There are 10 hidden switches. A switch that is on adds its own fixed numbers to the row, and there is some noise. The rows also spread widely along 14 directions, which tell nothing about the answers.
Known rows, each followed by its switches (1 for on, 0 for off):
[  8  21 -16  23 -11 -75  70 -19 -23  17  -1   4  12  19  -2   1  49  29
 -11  18  48 -51  14  -1 -15  23 -14 -40  -4  24 -14   3  37 -21  26] => 0 0 1 0 1 0 0 1 0 1
[-32   5 -26  53 -24 -21  33  10  -4  20  11 -19  28  51   5 -23  40 -25
 -11  36  57  -7  35  -8 -40  30 -36  -4   7   1  52  -2 -21  -7  11] => 1 0 1 0 1 0 1 0 0 0
[  11    3  -20  -44  -19  -37  -18 -112  -51  -11    2   12  -33  -12
   10   57    9  -53  -16  -12   -2  -52   22  -22   26   -8   -6    1
   10   14  -19   25  -26   27   45] => 1 0 0 1 1 0 1 0 0 1
[ 22  44 -16  -2  14 -19 -23 -29 -24  27 -13 -46  -2   1 -22  22  47  -1
 -19 -13  15 -38 -19 -35  26   9   0 -28  36  25  18  21  29  22  -2] => 0 0 0 0 0 0 0 1 0 0
[-23  38  -4 -18 -12 -25   3 -21   5  -1   8  40 -15   2   4  39  28 -50
 -36  21  47 -29  23  23  -2  -1 -27   9 -14  21 -14   9 -13  29  38] => 0 0 1 0 1 0 1 0 0 0
[ 11  50 -25 -24  44 -17  19 -13  19  21 -12  13 -13  21 -38  16  30  57
  49 -16 -24 -67  23 -17  71  41  12 -31  23  53 -23  16 -14  46  -5] => 0 0 1 0 1 0 0 0 0 0
[-16  -4 -76 -32  53 -11  21 -42  20 -31  40   1  23  24 -49 -71  26   3
 -30  10   9 -18  42  32  24  64  29  35  -1  38  21  12 -59   0 -40] => 1 1 0 1 1 0 0 0 0 1
[-51  34  -9 -16  11 -39 -14 -35 -32 -31 -37 -23  24  35  -5 -34 -33 -34
  62   7 -22   5  78 -11  -8 -30  24  27  -4 -40  40  56 -29  25   6] => 1 1 0 0 1 0 1 1 0 1
[ 48  -3  16 -63  14 -28 -16 -88 -31  13 -23 -46   6 -55 -16  28   3  -2
   3  -3 -25 -43 -39  10   5 -15  19  -6  21  60 -48  23  35  -7   4] => 0 0 0 1 1 0 1 1 0 1
[ 41 -61  -1  26 -50  -8  51 -24   0   4  17 -55  52  -5  22 -62 -25 -28
 -33  39  26  27 -28  35 -43  30   7  49   7  14  24 -17  26 -85 -13] => 0 0 0 1 1 0 1 0 0 0
[ 25 -29 -59 -12 -16  -7 -27 -37 -16 -14  33   5  -8  24   3   5   3 -13
   2  17  11 -65  30 -22  27   6 -24  -2  44 -46  25  17 -46  22  27] => 0 0 0 0 0 0 0 1 0 1
[ 18  56 -24 -19  -4 -61  -7 -38 -38  -2  -7  -4 -17   1  19  41   5 -59
   4 -22  40  -4  26 -28  49 -18 -13  -4  20  -3  30  27   6  24  26] => 1 0 0 1 1 0 0 0 1 0
[ -2 -25  -1 -50   3  46   3  31  40  41 -14  -9 -29 -11   8  49   5   9
   4  -7  18 -29 -64  12  34  16 -32   3  19  48 -50  -9 -19   9  14] => 0 1 1 1 1 0 0 1 0 0
[ 25  22 -32 -44   4 -27  13 -19  35 -18  36  12  14   0 -33   5  12  -7
 -74  22  48 -50   8  39  10  54   4   3  14  44 -23  11  36  24  -3] => 1 0 1 0 1 1 1 0 0 0
[-42 -33 -11 -27 -29  13  -4 -21  21 -23  50  32 -12  33  13  21 -20 -70
 -60  17  41   6  26  26 -23  46 -21  24 -28   1 -26 -32 -47  21  16] => 0 1 1 0 1 1 1 0 0 0
[  6  23  39 -34  13   6 -46  16  18  -9 -12 -59  45  -4  -2  15 -55 -47
  31  33   5   6  -4  10 -16 -17  -5 -19  33  10  16  12  28  36  -5] => 0 0 1 1 1 0 1 1 0 0
[-25  21 -33 -37  16 -42  23 -58 -25 -20   9 -11  -1  23 -20 -41   4 -15
 -55 -16  25 -33  28  11  36  30  35  15 -19  19   7  39  13 -12  -5] => 1 0 1 1 1 0 1 0 0 1
[ 13  21   3 -24  14  19  -4 -11  27  10 -29 -11  10  14 -11  17  -2  30
  45  19 -34 -67  -8   4  63   3  -5 -11  52  37  -7  30 -23  35  16] => 1 1 0 0 0 0 0 0 0 0
[-17 -28  11 -31  -4  20  11  67  48   4  13 -34  37  42  33 -14 -50 -38
  18  27  43   9 -22  33  29   6 -42  -2  18   9  13  -2 -17 -21  11] => 0 1 1 1 1 1 1 0 1 0
[ 46 -39 -44  -7 -52 -24  46 -47  -1 -14  17  29 -13   7   5 -12 -24  10
  -6   4   6 -47  32  -1  13  51  12  43  18  -9 -15   8   6 -11  12] => 0 0 1 1 1 0 1 0 0 0
[ 12 -20 -41  -5   0 -33  35 -17 -39  13 -37  -7 -10   2  26 -47 -12  23
  78 -23 -12 -13  11  -4  63 -38  18  44  13 -35  29  55 -25 -57  17] => 0 0 1 1 0 0 0 0 0 1
[ -2 -12 -31 -34  16  -5 -18  30  21   1 -13  -4  12  -7 -21 -14  11  25
  32  18  13 -40   5  30   4 -29 -19  14  35 -15  11  42 -20  22  13] => 1 1 1 0 0 0 1 0 0 0
[-27   4 -17   6  -4   9  16  38  14  27 -18 -10  10  15  19 -21  31 -26
   0  33  45 -15 -18  25  -5 -22 -41  30  15   2  38  25 -31 -20  30] => 0 0 0 1 1 0 0 1 0 0
[-18  85 -10  -4  33 -44  35  29  31 -13 -18  35  32  21 -15 -19  28  -9
  19  46  39 -40  45  41  15  -3  -9   0   9  37  24  33   5  31  19] => 0 0 1 1 1 0 0 0 0 0
[-47  47  32 -34   8 -19   0 -17  -4   0 -45  -9  -3 -32 -11 -20  -5 -15
 -17  -4  -2   9   0  38 -20 -32  39  45 -39  14 -20  44  39  -4  -5] => 0 0 0 0 0 0 1 0 0 1
[-31 -47  12 -60  14  20 -18 -14   2  11  -7 -15 -31 -30   1  13 -35   1
  23 -16 -26   4 -27  17  -6 -18   2  18 -14  -5 -40  -1 -50   2   3] => 1 0 0 1 1 0 0 0 0 1
[  7  18  -4  24 -33   1  29 -16   2  35 -41 -18   7  18  10  22  12  -1
  46   7  -1 -45   6 -31  10  38  -1  16  42  41   3  12  19   3  -1] => 0 0 1 1 0 1 1 1 0 0
[-24  30  -1 -26  38 -37  20 -43  -5 -39  18 -25  50  37 -20 -44 -17 -19
  -9  14   4 -12  38  26  45  21  34 -16 -22  33   9  19   2  -6 -13] => 1 1 1 0 0 0 1 0 0 1

New rows. What belongs after each?
[ 69  15 -25  -9   0 -33 -18 -27 -30  32 -18 -73  15 -49   6  11  22 -29
  -7  -6  30  23 -41  -5  11 -28  -3   9  38  19  35  27  35 -21  -6] => 1 0 0 0 1 0 0 0 0 0
[-57  -8 -25  10 -11   1  42   9   4  16  -2  24 -19  40  11 -53  23  -3
 -19   6  18  -8  10  27  14   5  -7  50 -30 -12  17  17 -55 -35  24] => 0 0 0 0 1 0 0 0 0 0
[ 14  61 -17 -31  30 -59  44  13  24  -6   2  12  26  37  -9   9   3  21
  49  15  24 -65  45   8  80  16 -14 -48  22  36   0  33   9  28  21] => 1 0 1 0 1 0 1 0 1 1
[-30  78 -11 -12  39 -58 -15  -8 -23   1 -31 -25  15  -2 -18  -8  13 -27
  43 -12  15  30  51  -9 -19 -11  33  11 -11   4  23  35  26  26 -29] => 0 0 1 0 1 1 0 1 0 1
[ 48  25  -7 -19  -4 -15 -28 -31 -10  -5  -6 -51  29  15   1   9 -27 -33
  26  10  -8 -27   9 -20  45  -2   0 -12  50   4  31  28  12  22   8] => 0 0 0 0 1 0 1 1 0 0
[-16 -10   5  -6  -2 -39 -28 -51 -67  19  -4 -45   5  -6  27  11  18 -70
   3  -7  30  22 -11  -5 -20 -48 -25 -10  -8  -3  30  11 -22 -28  31] => 0 0 1 1 1 0 1 0 0 0
[-27  -4 -25   6 -16 -34  -9 -63 -68   5 -21 -27  -5  24  10 -38  16 -38
  -7 -16  15 -19  16 -15   7 -19  12  33  -1 -25  41  45 -10 -34  19] => 0 0 1 1 0 0 1 1 0 0
[-27  40 -19 -36  36 -16 -50  37  -2   1  -8 -33  12  13 -10  -3   6 -21
  10   2  33 -19   6   2  36 -51 -23 -22  25 -31  45  54  -7  37  20] => 1 0 1 0 0 0 1 0 0 0
[-15  27   4 -35  20 -60  39  15 -13  18  -9  -9   2   7   6 -23  12   7
 -13 -22  43  -4 -16  33  38 -20  -2 -12 -32  17 -15  27  31 -40  18] => 0 0 1 0 1 0 1 0 1 0
[ 21 -45  -8 -40  -6 -45   8 -47 -24 -29  34 -42  11   2 -10 -24 -39  -4
 -53 -21   8   5  -3   8  -2  18  24 -13 -16 -19 -21  -4  24 -16  -8] => 1 1 0 0 1 0 1 0 0 0
[ 10   7 -26 -39  -1 -19 -26 -22 -37  17 -18 -27 -23  -2  17  10  -4 -34
   8 -35  22 -14 -14 -16  55 -36 -11  10  18 -15  23  43  -1  -5  25] => 0 0 1 1 1 0 1 0 0 0
[-56  13  -2  -9  -4  62 -18  72  49  26 -35 -23 -21  -1 -16 -34  -9   7
 -34 -10  32   8 -26  13 -15  20  13  60   6  -8  17  27  24  16 -34] => 0 0 1 1 0 0 0 0 0 0
[  5   2   6 -23  43 -38 -24   8  13 -11  11 -57  69 -27 -18 -12  -3 -45
  47  41  23  51  13  41 -61 -23 -18  -8  12  25  31 -10 -24   9 -28] => 1 1 0 1 1 0 1 0 1 0
[ 51   6 -43  -7   0 -23   1  28  12  34   7 -50  22 -10  -7  -4  29   2
  -3   7  63 -17 -17  -3  12  12 -27  -7  45  15  27  22  38 -12 -14] => 0 0 1 0 1 0 1 0 1 1
[-32  44  29 -14 -36  28  31   1  17  37 -54 -47 -17  13   9  -2 -19 -16
 -58 -19  10  -9 -42  -1  34  29  25  40  -6  42 -14  34  59 -13  -7] => 1 0 0 0 1 0 1 1 0 0
[-10   4   3 -10 -19  30  -5   5  20  27 -11 -49  14  -3  15   7 -10 -56
 -30  13  37  25 -35  19   5  16  -9  39   5  35  15   6   8 -19  -7] => 1 0 1 0 1 0 1 1 0 0
[ -7  20 -12  -2  -2 -71  18 -46 -45  -6  -4  -7 -14  22 -13   4  13  12
 -12 -19   8 -43  34 -32 -10   7   6 -40   6 -16   3  14  21  24  22] => 1 0 0 1 1 0 0 0 0 0
[ 26 -15 -52  25 -46 -42  29  -7 -19   9  16 -10   1  41  11   5   6  -2
   7   6  32 -40  42 -45   1  26 -30 -13  39 -43  35   7  -4  11  25] => 1 0 0 0 1 0 1 1 0 0
[ 23   5 -25 -29   8 -15  23  60  49  18 -42   7  24  -6  -5  10  10  39
 104  39   9 -65  15  18   9 -19 -46  10  64  13   1  41 -17  28  19] => 0 1 0 1 1 0 1 1 1 1
[ 14 -52 -36   7 -47   5   2 -40 -17   3  -5 -42  20  23  18 -39 -28 -19
  12  27   7 -32  14  -8 -10  11   1  48  34 -30  35  30 -15 -31   9] => 1 0 1 0 1 0 1 1 0 1
[-39  49  18 -15  41  24  37  58  64  35 -26 -17  26   6 -20 -34  32   9
  -5  33  37  -6 -33  62   9  24 -10  19   1  86   0  13   4 -14 -21] => 0 0 1 1 1 0 0 0 1 0
[ 10 -20 -48 -21  -7  -7 -27  49  19  18 -18 -20  -6 -23 -18 -18  16  19
   9  11  51 -14  -4  19 -40 -24 -27  43  45 -42  22  42   1  15  -2] => 1 1 1 0 1 0 0 0 1 0
[ 11 -13  -4  14 -27  21  46  78  46  24 -12 -27  18  14  24 -27 -29  23
   2  18  38  -1 -32  17  32  15 -12  19  20 -10  18  10  30 -31   2] => 1 0 1 0 0 0 0 0 0 0
[ 18  40 -10 -39  -6  19  -9  44  55   3 -21  -7   6  -2 -10 -28 -13   2
 -39  32  44 -52 -22  49  40   1   0  44  42  13   8  63  48  12  10] => 0 0 1 0 1 0 0 0 1 0
[-31   1 -33   1   1 -42  54  -1 -22  39 -25  -4 -26 -15 -21 -33  47  38
 -11 -37  32   0   5  -4 -34  24  17  33 -33  13 -15  18  33 -36 -23] => 0 0 1 1 1 0 1 0 0 1
[-30 -36 -40 -25  24 -39  44  32  11  11  16  38  14  24  12   9  48   7
  44  25  43 -43  -1  35  16 -16 -64 -19   2  14  -9   2 -77 -18  51] => 1 1 1 1 0 1 1 1 0 0
[-95  15  37 -22  29   6 -29  -1 -16  17 -53 -28  -1  29  -5  -3  15  -7
  32  14  -7 -26  -4  12 -29 -47 -23 -17   0   5   5  39 -45  23  37] => 1 1 1 1 1 0 0 0 0 0
[ 33 -39 -32  10 -30 -16  -2 -15 -17  -8   4 -45  35  15   9 -72 -32 -12
   8  29  12 -10  12  14  -8  -9   9  44  31 -45  54  39   4 -37   8] => 0 0 1 0 1 0 1 0 0 0
[-71   7  49   9 -32   7  47  -9  -7  27 -39 -20  -6  35  36  16 -18 -29
   2 -14   6  14 -18  -2  12  16   5  16 -37  34 -28  -1   5 -25  14] => 1 1 1 0 0 1 1 0 0 0
[ 44  17 -35  27 -49 -25  30  -5  30 -11   8  37  11 -11 -10  27  -1  -6
  12  36  36 -29  62  -3 -30  50  -4  31  35  -3   9  -3  24  43  -7] => 1 0 1 0 0 0 1 0 0 0
[-10  39   0 -29 -28 -56  32  22   2   4 -54   9 -11 -26  11 -13 -16   2
  -1 -10  23  -6   8  27 -10 -36  18  51  -7 -25  -5  60  61  -5  19] => 1 0 0 0 1 1 1 0 0 0
[ 36  -5   2  27 -15 -24  49  11   4  59 -18 -37  11 -26   0  31  40  31
  20   8  29  -5 -41  -6 -30  24 -22 -23  19  50 -18 -22  29 -20  -5] => 1 0 1 0 1 0 0 0 0 0
[ -4 -52  -2 -24 -50 -21  17 -49 -23 -15   3  -8  -7  14  19 -17 -43   4
 -14  10 -13 -49  11   7  -9  -8   1  17   3 -44 -17  27  -6 -20  41] => 1 0 0 0 1 0 1 0 0 1
[  3 -21  13 -21  -4  22 -41  14  12  24  -4 -25  -5 -22   9  36  -7 -22
  20  21  14   4 -26  13 -27 -23 -33   0  19  -4  -7  -7 -27  22  15] => 0 0 1 0 1 0 0 0 0 0
[-29  11 -45 -23  36 -10 -56 -24 -21   1  -2 -33   1   9 -28 -23  29 -33
  15   0  16 -13  31 -14 -23  -7  -5  20  26 -13  44  31 -42  25 -17] => 0 0 0 1 1 0 0 1 1 1
[ 15 -12 -38 -52  22 -50  53 -28   9 -21  23  33  -9  19 -25 -35 -28  53
  24 -23 -34 -43  40  14  60  29  32   3 -16  -5 -37  13 -26   2   1] => 1 0 0 0 1 0 1 0 0 0
[ -7  34  26 -18  -3 -26 -33 -47 -34  -3 -15 -48  16  -5  10  29  -1 -69
 -30  19  25  -5 -16   1 -18 -28 -10 -18  15  17  17  20  15  18  25] => 1 0 0 1 1 0 0 1 0 0
[ 34 -12 -49 -17  19 -59 -38  33 -14   9  20 -32  15 -29 -30   1  24  13
  25   2  46   4  20  -8 -61 -22 -26 -26  29 -51  25   7  18  28  -9] => 0 0 1 0 1 0 1 1 0 0
[ 10  14   1  -5  13 -76  53 -34 -15   4 -14   5  24 -33  -7 -38  31  15
   0  19  30  -6  -2  62 -15 -19  21  20 -24  32 -18  20  25 -56   8] => 1 0 1 0 0 0 0 0 1 0
[ 37   5 -48 -32 -10  16  -4  35  24  19 -25  -9 -19  -1  15  37 -16  -7
  37 -13  30 -26  -8 -23  68   6 -24  22  60  -1  17  32  -4  32  14] => 1 1 1 1 1 0 0 1 0 0
[-35  -3 -21  -8  27 -30  42  22   5  14  13  15   4  20   4 -24  21   6
  21   9  29   3   7  30  18  -7 -27  -7 -27   5   6   0 -56 -22  22] => 1 0 1 0 1 0 0 0 0 0
[ -9  34   0 -36  39 -17  21  20  15  19   2   4 -10  15   8  36   3   2
  37 -10   9 -16  -9   6  80  -3 -24 -44  -4  37 -16   0 -35  20  25] => 1 0 1 0 1 0 0 0 0 0
[ 40  -2  15  14 -22 -32   9 -15   1  20 -27 -21  44 -46  12  17  21 -17
  27  72  30 -18 -19  45 -68 -36 -30  12  33  24   1  13  15 -14  30] => 1 0 1 0 1 0 0 1 0 0
[  6 -27 -11   2 -20 -35  45 -42 -37  50 -32  18 -40 -12  27  26  26  15
  67 -26  -5 -19  -7 -15  13  -6 -18  18  -3  17 -33   0 -37 -38  32] => 0 0 1 1 1 0 0 0 1 0
[ 48  -7 -12 -48 -23 -32  23 -40  -1  -5  18  12 -27 -24   5  47 -14  -5
 -55 -11  36 -46 -23   7  37  26  -2 -13  10  25 -47  -4  41   9  28] => 1 0 1 1 1 0 0 0 0 0
[   1   21   13   20  -12   -2  -16 -114  -42   35  -30  -41    9   -5
    0   29   40  -67   26    9   -9   -5    7  -16  -21   29    3   34
   19   84   12    1  -28   -7  -13] => 0 0 1 1 1 0 1 0 1 0
[ 46 -61   8  33 -44 -25  82 -21  -6  16   9 -42  33  19  20 -49 -21  43
  -6  25  -3 -22 -30  11 -12  30   4  -7   7   4 -10 -19  28 -76  11] => 0 0 0 0 1 0 0 0 0 0
[ 10 -35 -14  36 -78  -3  23   5  11  -8  -8   9   9  28   6  -7  -6  18
 -16  42  33 -69  30  -3 -51  27 -20  18  42 -42   5  16  33  11  30] => 0 1 1 0 0 0 1 0 0 0
[ 10  -8  19 -15 -26   1  -2 -10   8 -19   3 -36  44  19  14 -42 -49 -31
 -20  46  12 -18  -2  40   3  -9   6  16  16  -7  22  28  22 -19  19] => 0 0 1 0 1 0 1 0 0 0
[ 20 -27 -28 -67  13 -18 -11  18  25  -9  14  -2 -30 -33 -25 -18 -51  35
   5 -39  -4  14   5  15   6  10  33  34  -3 -40 -36   7   8  17 -31] => 1 0 0 0 1 0 0 0 1 0
[-29 -10 -10 -47  15  19   1  46  27  16  15  -1 -25   9   4  16  -2 -14
 -37 -18  52   3 -38  15  36  10 -29  -7 -11  14 -22  -6 -13   8  10] => 0 1 1 1 1 0 0 0 0 0
[-38 -30  -4  20  25   6 -17 -46 -23   2  -5 -47  49  25 -10 -55  28 -14
  32  47 -11  -9   8  26 -39 -13  -2  10   6  17  35  12 -60 -32  -4] => 0 1 1 0 0 0 0 0 0 1
[-33 -10 -38 -27 -27  33   8  44  32  26 -45 -16 -31  21 -11 -40  -1  26
 -17 -21  24 -45 -11   1  27  18  -4  71  35 -11  14  63   3   3  -3] => 1 1 0 1 1 0 1 0 1 0
[ 41 -22  -5 -18 -24  -4  23 -30  19 -26  10 -15  44  13  17  -4 -41 -34
   9  47  15 -30  10  29  20  20 -10  19  37  28   7  10  -5  -5  19] => 1 1 1 1 1 0 1 0 0 0
[ 41  36 -44 -14  13 -34  21  23  15  29 -23 -28  17 -30  -1  -5  15 -19
  33  -7  49  25  -5  10  16  17   6  46  32  36  25  20  29 -16 -33] => 1 0 1 1 1 1 0 1 1 0
[ 46  33  23  -4 -12 -90  38 -60 -29 -10  -2 -17  47 -21  19   5  13 -53
 -18  37  55  -7  -4  42 -26 -10   1 -11   8  49  -4   8  64 -40  23] => 0 0 1 1 1 1 0 0 1 0
[ 21  -8 -40 -43  22   0 -24 -34 -19  12  -5 -51   4  25   7 -16   1 -16
  32 -15  -4 -30 -14 -12  89 -14  -8   6  43   7  26  39 -43 -17   7] => 0 1 0 0 1 0 0 1 1 1
[ 12 -17 -46  13  38 -71  33 -45 -51  33 -11 -19  15   0 -19 -26  81  36
  60  -3  -1 -21   6  -6 -14 -18 -17 -25  11  22  16  11 -50 -32  15] => 0 1 0 1 1 0 0 0 0 0
[-68  19 -24 -51  26 -12 -20  30   2  -4   8   7  -7  48   5 -28  17 -16
 -21   1  27 -53   5  21  58 -38 -29 -11  -1 -28  22  60 -35   8  42] => 0 0 0 0 0 1 1 0 0 1
[ 52  20  -3 -53 -14   1   8 -32  14   7 -18  -8 -13 -31  10  46 -19 -16
 -11 -12   2 -47 -35   7  92   4   3  13  37  48 -25  31  26   9  22] => 1 0 0 1 0 0 1 0 0 0
